The rows are grouped in 3 ways, from coarse to fine. Each group lies inside one group of the grouping before and may be the whole of it. The rows also spread widely along 10 directions, which tell nothing about the answers.
Known rows, each followed by its group in each grouping:
[  0 -10  11 -21  17  -3  14  -3   6   1  15  17 -31  26  18   9  -6  23
  -9 -23  -3  -6] | reken fis k_995
[ 12   0 -13  -5  -6 -22  10  22  -5  13  -8  -8 -30  -7 -10 -10 -10 -22
   7   2  -5  27] | reken fis k_951
[ -8 -14  26   4   5   6 -27 -30 -14  -5 -13   9   8 -14 -19   8 -17   7
 -22  -5  15  -6] | zezo zuz k_611
[  5  -2 -21 -26 -10  -6 -17 -22   2  10  50 -17 -17  27  50  -4  -8  11
  16 -49 -73   0] | mazir vavup k_845
[  7  -8   6  13   5 -15  -7  -1  -8 -11 -21  -7   4 -28 -14  -7 -12 -15
  -3  12  11  13] | reken beg k_18
[ 18 -27  28  -6   7 -15 -25 -25 -12  -2   6  23  13 -12  12  23 -13   5
 -16  11  30  24] | reken fis k_476
[ 17   6  -5 -33  10 -15   5  22  17 -15  39   0 -22  25  31  19   7  -6
  28 -16 -16 -18] | duta neves k_975
[  4  16   6  12 -26   1 -37 -25  -4 -12  18 -24  42 -13 -19  13   6  -6
  12   3 -52 -25] | mazir Kegid k_511
[ 24 -38 -14  -8  -1 -25  -9  17  -9   0  14 -19  -4  -9  -9 -21  -9  -7
  -7  16 -23  16] | zezo kove k_815
[ -3  25  15 -13  -8  -3   7  16   1   6 -20  14 -33   4   4  19  -9  -7
   5 -13  20  -1] | Didaz vupa k_503
[ 19  -2  29 -26 -10 -11 -12  -5   2  -4  45  25  -1   7  16  53   5  -7
  16   2  27   0] | mazir Kegid k_582
[  4  -9  14   0  14 -10  -7  -2   7 -27   4   7   5  -6  21   5  -7   1
  -7   4   2 -15] | Didaz Kasis k_461
[ 13 -10   5   0  18 -17  -6  14  -1 -24  -1   5  17   0  -2 -11  14  -1
  13  36  -6   6] | duta neves k_191
[-23  -3  -6  33  -3  -6  -3  22   5  19   3   8   4  -4  -7  -5  31   3
 -30  37  -2  45] | reken beg k_402
[-10   4   7   8  -6  -1 -21 -10 -21   1   9  16  -2   3   5 -12   2  -6
  10   7  -4  32] | Didaz nem k_592
[ 11 -45  -1   8  37 -23  15  18  19 -48  14 -28   6 -19  -4 -26 -10  -2
 -19  12 -11 -29] | reken beg k_394
[-11  22 -13  -7 -25   7 -21 -20   8   6  21 -19 -20  -4  21  14  -6 -12
  12 -48 -37  -5] | mazir vavup k_950
[  5 -32   1  -1   4 -15   0  12   3  -2  -4   7 -15  -9 -13   3   1   3
 -20  27  19  10] | duta radu k_169
[ -7   1   9   3   6   7   0  -8   9  16   7  11  16  32   7   8  21  39
 -23  10 -35 -13] | reken zisab k_128
[-12  -4   1   8  -8   3  -9   7 -20   4 -16  -7 -16 -14 -46 -18  -9 -10
  -3   2  -5  10] | zezo kove k_713
[  5 -14  -4  33 -13 -23 -13  36 -10 -10   9 -12  33 -18 -42 -15  27 -18
  -7  74  -9   7] | Didaz Kasis k_162
[ 14   3 -21  -6 -18 -17  -5  20   6   3   6 -33  -7   2   7  -9  -4 -12
   6  -5 -55 -11] | Didaz vupa k_262
[ 24  -4  -7 -19 -28 -18 -11   0  -4  26  29 -16 -14  10   5  17  -5 -10
   6 -13 -29   4] | reken lotin k_984
[-19   1  11  -4 -21  10  -2  -5  -3  24  -2   1 -15  22 -14  18  -1  33
 -29  -6 -21 -13] | Didaz vupa k_764
[-17   2  29   1  24   8   5   8  -5 -35   9  27 -19   9 -26   7  12  -7
  14   2  42 -19] | duta radu k_939
[  8  16   2 -24  29 -11  39  41  19 -21  15   3 -28  35   5   4  12   6
  19 -11 -18 -38] | reken fis k_476
[  4 -23   4  -9  13 -11 -22 -17   5 -26   5   5  -7 -24  28   0 -18 -13
  -4  -8  18  22] | duta neves k_191
[  7  13  13 -47  34  -2  40   5   4 -30  -1  18 -55  31  31 -12 -23  14
  35 -47  -6 -22] | mazir Kegid k_582
[  8   5  -8   3 -17 -14  -1  11 -17  23 -12 -18  -3   9 -35 -10  -1   5
  -1  11 -45   0] | reken fis k_476
[-11   2  16  -4  18  -6  30  26 -11  15 -17  37 -40  19 -11  -6   8  16
  -6  19  31  34] | reken fis k_951
[  9 -40  10   5  16 -20   6   3 -17  12   5   9  16  20  -5 -21  11  42
 -28  42 -24  19] | reken beg k_402
[  1   0   1  26   7 -14 -26  18  -5 -35  33   6  33 -17   7 -19  26 -41
  25  44   5  33] | Didaz nem k_592
[ 15 -21   3 -12  30 -16   2  -7  33 -42   0 -10 -11 -27  40   8 -29 -13
 -13 -30   6 -16] | reken fis k_951
[  0 -12 -31  20  -6 -12 -25 -13  16  -3  -8 -18  14 -19  26 -19   3  -4
 -18   8 -48  25] | duta radu k_169
[ 33  -5  14 -17  -9 -28  -4   3 -25   5  -1  -4 -11  -2 -17   5 -16 -18
  27   2   4   2] | reken beg k_402
[  1 -26  -3   9   6 -11  -5   3   3 -15 -11 -12   1 -14 -24 -10  -2   4
 -17  19 -12 -12] | duta radu k_169
[ 20 -27 -23  25  -2 -32 -18   0   8  -3 -31 -33  29 -43  10 -25 -12 -12
 -28  28 -37  27] | reken beg k_402
[ 10 -24   2  25   1 -19 -24 -15 -14   1 -14   0  30 -27   2 -14  -2  -1
 -19  33  -3  42] | reken beg k_18

New rows. What belongs after each?
[-15  -6  10  19  -7   3  -4  -4 -10   6 -15   1  -5 -14 -34  -7   0  -1
 -21  14   8  16] | reken lotin k_984
[ 23 -32  -6  11  15 -21 -31  -2  15 -38  23 -30  46 -30   8 -10  -1 -20
  -8  19 -30 -19] | zezo zuz k_611
[ -5  21  21   2  12   8  -8 -16   9  -9  -5  17  15  10  15  18   9   5
   3  -7   1 -15] | reken zisab k_128
[-19  20  22   4  33   6  26  15   4 -22 -25  24 -25   7  -6  -1   5   7
   5  -3  29  -7] | reken beg k_18
[  7  -7   6  -3   5  -9  -4   3 -13   6 -13   1   3   6 -19 -13  -2   7
  -6  13 -17  -2] | zezo zuz k_611
[ 32   0  -4 -33  -2 -22   2   3  11  -3  19 -16  -7  15  33  15  -5   6
  23 -17 -39 -27] | mazir vavup k_950
[  9 -11 -10   4   7 -14  14  22  22 -15  -6 -24   1  -8  -7  -5   3  -3
 -17  14 -24 -22] | reken lotin k_984
[ 11   7  -5  12 -27 -15  -6  12  -8  19 -31 -28   8 -15 -53   9  -5  -6
 -12  22 -29 -14] | reken fis k_476
[ -2  20  16   4  -2  -3  -1  -6 -15   5 -25   5  -6   5 -16   1  -4   0
   9  -4  -9   0] | reken beg k_402
[  2   2   5  -8 -11  -4 -11  -2  15 -19   5 -15 -11 -17   5  24 -19 -19
  -6 -18  -2 -32] | Didaz nem k_592
[  8 -22  24   4  -5  -9 -19  -9 -17   1  25  11   9  -7 -29  18   3  -2
  -8  20  23   8] | reken fis k_995
[ -6 -12  -1  15  -5   0 -37 -27  10 -10  19  -6  29 -20  31   4   7   4
 -17   2 -22  17] | mazir vavup k_950
[ 34 -13  -4 -24   6 -30 -13   4  -3  -9  13  -3   6   8  24  -3  -1  -4
  24  14 -23   8] | duta neves k_191
[ 11  -8   2   1   6 -11  -8  13  33 -30  22  -7  18  -3   5  31  18  -7
  -5  16  -9 -40] | duta radu k_169
[ -3 -20  23   3   9   0 -28 -37  -8  -5  17  23   8  -8  25   6  -7   2
 -13  -7  21  34] | reken lotin k_984
[  9  -4   1  -3  11 -16   5  13   3  -4  -6   6 -10  -2   7  -1  -3  -4
  -4   8   2  13] | reken fis k_476
[ 10 -25   6  -9  16 -19   9   0  -8  -9  -7  -3 -24  -9   4 -17 -23  -3
  -4  -9   5  10] | reken beg k_402
[ -5  -1   8  12  21  -6  -1  10  11 -24  11   9   4  -8   3  -2   9 -11
  -1   8   8   9] | reken fis k_951
[-10  -8   1  14  21  -1 -13 -25   4 -28 -46   6   0 -25  12 -22 -17   1
 -12  -3   2  13] | duta radu k_169
[ 46 -15  10 -23 -24 -35  -8  11 -32  35  10   2  -8   5 -24  14  -6 -21
  24  28  14  23] | reken zisab k_128
[ -3   8  14  -1   5   3   0 -11  -6  10 -20  12  -1  12  -5  -3   0  15
  -4   0  -9   0] | reken zisab k_128
[-19   0  -2  16  -7   2  -3  -3   6   8 -43  -2  -7 -24  -5  -3  -1  10
 -29  13  -1  18] | mazir vavup k_950
[ 10 -20   7  -9  -1  -8 -21 -20  -5  17  17   3  14  13  17   7  -4  23
 -20  -2 -29   2] | zezo zuz k_611
[-34  12   0  33  11  19 -19 -16  34 -21  -4   1  18 -25  19   7  11  -9
 -32 -10   0   2] | reken zisab k_128
[-11   4  11   8   8  -3  15  24  20 -13 -24   4 -18 -19 -24  25  -2  -8
 -26   9  34 -15] | reken fis k_476
[ -5   6  -5  18   2  -3   2  15  19 -21 -10 -16   5 -21 -12  -3   5 -21
  -9   9  -5  -9] | reken lotin k_984
[-24  12  25   0  23  16  -8 -16  17 -31   5  31  -4   5  40  20   2   9
 -10 -15  21  -8] | Didaz nem k_592
[-19  -2  12  14  -8  13 -33 -45 -41  27 -46  23  -2  -4 -10 -26 -19  22
 -17  -6  -7  56] | zezo kove k_815
[-22   4   4  15  -5   7 -13 -20 -10  11  -5   3 -12  -3  -1  -9  -5   6
 -14 -19 -16  23] | reken beg k_402
[  7 -15 -15  -2  32 -14  27  54  35 -32  11 -18   6  17   0 -12  25  16
 -15  28 -42 -43] | zezo kove k_815
[  4 -31  -9 -17  11  -5  -3 -13  -2  -2 -20  -7 -36 -11  19 -23 -38   9
 -20 -32 -11  16] | zezo kove k_815
[ -8   2  -3  -2  10  -1  17   2   1   5 -34   2 -30   2   3 -21 -13  11
 -14 -10  -9  15] | reken lotin k_984
[ 18   9   9  -6  10 -12 -25 -10  -8 -18  -1   1  11 -11  14  -5 -12 -28
  27 -10  -2   6] | zezo zuz k_611
[ 10   2  17  -3   9  -5 -11 -14  24 -24  10  -7  21  -4  24  35  -3   5
 -13 -16 -15 -42] | reken beg k_402
[-25  24  36  26  14  18 -29 -29 -21 -31 -39  23  21 -21 -11 -16  -8  -7
   8   0  23  11] | Didaz vupa k_503
[ 12   6  21 -26  17 -10  13  21   5 -18  28  26 -13  34  27  21  13   5
  21   7   7 -18] | Didaz nem k_592
[-29   0   0   8  22  11   5  -1  23 -14 -24  11  -3   8  14  -3  11  35
 -33   5 -17  -5] | duta neves k_191
[  0  -2   1   9  10 -10  -6  -2  -8  -7 -10  16  12 -10  20 -23   9   3
   6  28  -9  47] | mazir Kegid k_511
[ 18 -16 -12   3  -5 -16 -22 -13   4  -1  15 -23  17 -12  14 -12  -8 -14
  -1  -2 -34   6] | reken zisab k_128
[ 14 -10   6  15  -5 -23  -4  14  -7  14 -20   3  18 -11 -12   7  10   3
 -16  46   7  24] | reken beg k_18
[ 15  -9  18 -19  13  -8   9 -14  -4  -2 -12   6  -4  22  11   0 -12  30
  -5  -8 -21 -18] | reken lotin k_984
[  7 -16  10 -12   7 -10  -7  -2  -4   5   1   9  -9   1   6   5 -10   3
 -12   0   6   7] | zezo zuz k_611
[ -9 -29 -28   7 -34  -8 -25 -12   2  21  22 -34 -15 -28   3  -6 -11  -5
 -29 -12 -34  27] | mazir vavup k_950
[ -2   7   8  -9  -3   1   5  -1  -3   3   7  -1 -19  15  -8   2  -2   4
   4 -18 -16 -11] | reken lotin k_984
[  3  -1 -12  -3  15  -8   2  -2  34 -15   8   2  19  10  60   1  13  27
 -18   5 -50   3] | mazir Kegid k_582
[ -9  17  18  11  -8   2   2  16  -5  25   4  26  12  28 -16  20  39  20
 -10  39   0  15] | reken lotin k_984
[ 19  15 -10   5  -8 -26   2  15 -21  28 -38   7  -6   0  -2 -20   1 -11
  17  27 -15  54] | reken fis k_951
[  8  14  -5  -9  10 -17  25  27  -7   3 -28  14 -22   7  10 -23   8   0
  23  21 -10  34] | mazir Kegid k_511
[-17   5  30  -2   7  11  -4   9   5   7  18  36  -4  18  -4  36  21  13
 -18  12  33  -4] | zezo zuz k_611
[  8 -25  19 -23  17 -10   4  15  -3 -22  34   9 -18  15 -15  12   1   7
   8   9  19 -20] | duta neves k_975
[ 19  -5  23 -17   7 -14   8  21   5 -19  16   4   5   7 -12  24  14   5
  13  24  11 -34] | mazir vavup k_950
[ 10 -12   4  12  -2 -18 -12  -7 -16   9  -9  -4   8 -13  -6 -10  -7  -4
  -4  15  -7  25] | reken beg k_394
[-18  26   4  31  21   8 -20  -1  19 -41  -1   4  25 -24  11  -3  14 -27
   5  -1   1   5] | reken fis k_476
[-51   0  35   5  48  34   7 -10   2 -35  14  40 -25  19  -1 -12   7  20
 -13 -26  32 -10] | zezo zuz k_611
[ -3  -9   5  -8  15   1   1  10   3 -13   1   3 -15   4  -4  -4  -4   5
  -7  -6  -2  -8] | zezo kove k_815
[-15  23  12  10  -1   2   2  12 -34  23 -36  22 -18   8 -40 -22   8  -5
  12  21  13  37] | zezo zuz k_611
[  2  -2  14   9  23  -4  -4   4   7 -33 -33  -2  17 -23 -15  -9  -6 -10
  -6  15   9 -22] | zezo zuz k_611
[ 37 -25  20 -33  27 -27  -5  -2 -19 -23  10  12 -16  -4  14 -12 -28 -23
  31 -10  28   8] | zezo zuz k_611
[ -9  13  34 -16  27   8  24   4  -1 -29 -14  30 -14  20  -5   6   2  23
  10   2  16 -23] | mazir Kegid k_582
[ 35 -14   8 -24   4 -25  12  -6 -14  -1 -39 -14 -15  -1 -10 -11 -35   8
   4  -4 -16 -17] | reken lotin k_984
[ 38 -32  13 -35   8 -27   2   3   2  -8  23  -8   7  29  24  11 -11  30
  -4   4 -39 -41] | Didaz vupa k_262
[ -5 -24 -16  -6 -16 -11   1  25   9   7  44 -14 -28   3   1   4   2  -6
 -19   6 -16   1] | Didaz nem k_592
[-17  -2  12  17  35  11 -12 -32  15 -32 -22  10  22 -11  30 -18  -5  10
 -20 -10  -6   0] | reken zisab k_128
[ 24 -29   1   1 -13 -26 -20  -7  -1  14  13 -10  14 -17   0  16  -9  -2
 -21  19 -11  14] | reken fis k_951
[  5  21 -11   1  10 -13  13  38   5 -15 -27 -15 -16 -12 -21 -21  -1 -35
  24   4  -8  -9] | zezo zuz k_611
[-13  34   4  -8  12   4  35  29  16   6 -24  17 -36  28   8   5  15  12
   2  -6  -3  -5] | reken lotin k_984
[ -1  -9  17  38  -3  -8 -26  -5  -7  -7 -29   3  46 -40 -37  -2  11 -19
 -18  54  27  20] | reken zisab k_128
[ 28 -22  -6 -34  10 -24   8  12  25 -27  17 -25 -22  -1  37   6 -31   0
  -5 -31 -26 -41] | Didaz vupa k_503
[ 25   6 -12 -13   4 -19  -2  13   9   4 -30  -2  -1   2  29  -1  -6  -1
   4   5 -26  12] | zezo kove k_815
[-24  48   2   1  -2  23  -6 -36  -8  21 -38  10 -17  23  17 -12  -8  16
  11 -49 -40   4] | reken zisab k_128
[  8   8  -2   6   4 -12   3   0   4  -4 -15 -17   6   0   3  -4  -5   3
   0  -5 -36 -17] | reken beg k_394
[ -8   6  -7  18 -22  -1 -22  -8 -17  19 -43 -20  -1 -30 -38 -14 -18 -16
 -15   3 -17  13] | zezo zuz k_611
[ -9   6   1   2 -11  -1 -10 -15  -7  21  -3   6 -18   2   0   7  -9   3
 -11 -17 -12  22] | reken fis k_951
[-11  12  16  23 -27   0 -49 -30 -56  19   0  27  11  -6 -18 -18   1 -17
  22  18   8  63] | Didaz Kasis k_162
[ 18 -41  15  -1 -27 -12 -32 -38 -33  26   7 -18  16 -13 -45   1 -25   9
 -23  10 -14  -2] | reken zisab k_128
[ -7  -4 -20   1 -19  -3   9  36  -1  36   5 -14 -21  21 -32  -3  17  17
 -22  18 -40   3] | zezo kove k_815
[ 10 -14  26  13  11  -9 -13 -11  -2  -6 -13  14  41  -3 -12   6  13  14
 -16  42   7  -1] | reken zisab k_128
[  3 -16  -3  -9  -5 -12  -2   6   1   7  14  -2 -12   1   6   4   1   8
  -8   8  -9   9] | mazir vavup k_845
[  0  -5  18  25  -1  -8  -2  30  13 -24   4  -6  24 -26 -47  21  23 -22
 -14  50  32 -21] | reken lotin k_984
[  7 -16  -9 -14   0  -9  -1  12  -5  22  18   6 -15  25  15  -8   7  19
  -8   3 -29  24] | zezo kove k_815
[ 13  21 -13 -32 -11 -11  10  13  18  18  20  -4 -29  32  40  25   6  11
  14 -26 -42 -14] | mazir vavup k_845
[ -1   2  -7 -16  11  -5   9   0  -6 -14 -16  -3 -37   7  22 -29 -27  -2
  12 -28 -26   2] | Didaz nem k_592
[ -7  -8  17  -3  22   3   3 -15   5  -6 -13  19  -6   7  16  -4  -6  17
 -16  -7   9   4] | reken zisab k_128
[-25  12   0   9  -1  14   4  -7  12   1 -11  -4 -20   0   0  -3  -4   6
 -19 -23 -16  -3] | reken lotin k_984
[ -1 -19 -14  26 -15 -12 -25  -3  16   6   6 -14  15 -37   2  10   3 -16
 -36  17  -4  30] | reken fis k_995
[  1  -8   4   8   6  -7  -1  -3   6 -11 -17  -6   0 -14  -5  -7  -7  -3
 -14   6  -2   2] | reken lotin k_984
[  5   7  10   5 -29   0 -50 -40 -21  -6  20 -15  20  -7  -6   9 -19 -11
  12 -22 -36 -19] | Didaz Kasis k_162
[-22 -10  -2  23   8   1  -9   1   1  12  15  18  -2  -1  11 -10  17   9
 -24  15  -4  50] | reken fis k_951
[-19  11  -8  24 -16   4 -24   4  10   1  21   0  10  -3  -6  16  29 -12
  -7  14 -13   8] | duta radu k_939
[ 24   1  11  -5  -5 -24 -18  -1  -4  -3  11   6   2 -16  19  20  -5 -32
  20  -2  19  23] | reken beg k_402
[-17 -11  -3 -13   9   4   5 -20   4  -9 -24   3 -52 -23  29 -14 -35  -1
 -12 -43  17  24] | mazir vavup k_950
[ 29   2  10  -8 -10 -24 -31 -11 -15  18  40  21  16  11  31  21  10 -15
  26   9  -5  44] | reken fis k_951
[ 24 -41   5 -11   4 -24 -29 -35 -15  -8  26  -5  -6 -25  29  -6 -34 -15
   0 -22  10  35] | reken beg k_18
[-13  13  15  -4  13   4  23  16  13 -13 -46  10 -26  -7 -12  15  -6  13
 -13   2  21 -26] | mazir vavup k_845
[-13  -1 -14  21  -4   1 -26 -18  25 -10  16 -15   9 -27  24   6  -6 -15
 -24 -22 -25  11] | reken fis k_951
[-13   1  -5   5 -15   1 -22  -7   0   5  -1  -1 -11 -15  -5   8  -1 -11
  -7  -2   2  23] | duta neves k_191
[ -3  11   1 -13 -22   2 -12 -21  -1  14   6  -1 -19  -3  14  19 -12   3
   0 -26 -21  13] | mazir Kegid k_511
[-19 -11  12  20  45   0  12  31  37 -57   1  14  16  -8  27 -11  24   4
 -22  34  21  -5] | Didaz vupa k_764
[-10  40   3   7  -2  12 -19 -16  11 -32  -1 -13   7   3  -9   9   4 -16
  30 -32 -36 -48] | duta radu k_169
[  0   8  14   4  -1   2 -20 -28 -16  -8 -22   6   4   0 -19  -3  -6   4
  12  -4 -14 -11] | duta radu k_169
[  3  21 -15 -21 -13  -8   4  -1 -15  35 -11  14 -46  32  26  -2  -3   4
  23 -25 -22  33] | duta radu k_939
[-46   4   9  28  18  21 -17 -23  -4  -9 -21  24  -1  -5  26 -32   0  21
 -29  -8  -2  44] | Didaz vupa k_503
[  4   1  20  -3  24  -7  10  12   5 -39 -13  10   4   6   2  -1  -3   7
   5  15   3 -37] | Didaz Kasis k_162
[  3 -12 -13  -3  -2 -12  -6   0   6   5   7  -1 -11   8  11  -5   5   8
  -6   5 -28  10] | duta radu k_169
[ 10  18  -7  -4 -13 -10 -23  -4 -13  -3  36 -12 -11  -2  -2  -4  -6 -40
  40 -30 -22  15] | reken fis k_476
[  0   9  23   8 -16  -7  -8  -5 -36  20 -30  11 -11  -9 -44   4  -8 -10
   9  12  23  24] | reken beg k_402
[-16   1  20  10  -1   3  -5  -4 -18  10   1  18  -9   6 -22   2   8   7
  -6   7  12  18] | reken beg k_402
[-19  19  -4  19 -27  11 -32 -31 -17  32  -7  -1  -1  -7  -6  -5  -2 -12
  -1 -17 -19  38] | reken zisab k_128
[  6  -1  11 -18  28 -10  24  30  14 -14  -6  11 -19  16   3   2   4   7
  -2   5   6 -23] | zezo zuz k_611
[  5   5  -5 -16   9 -10  19  13   9 -26  -3 -16 -24  -3  -3 -11 -12  -4
  16 -16 -26 -23] | mazir Kegid k_511
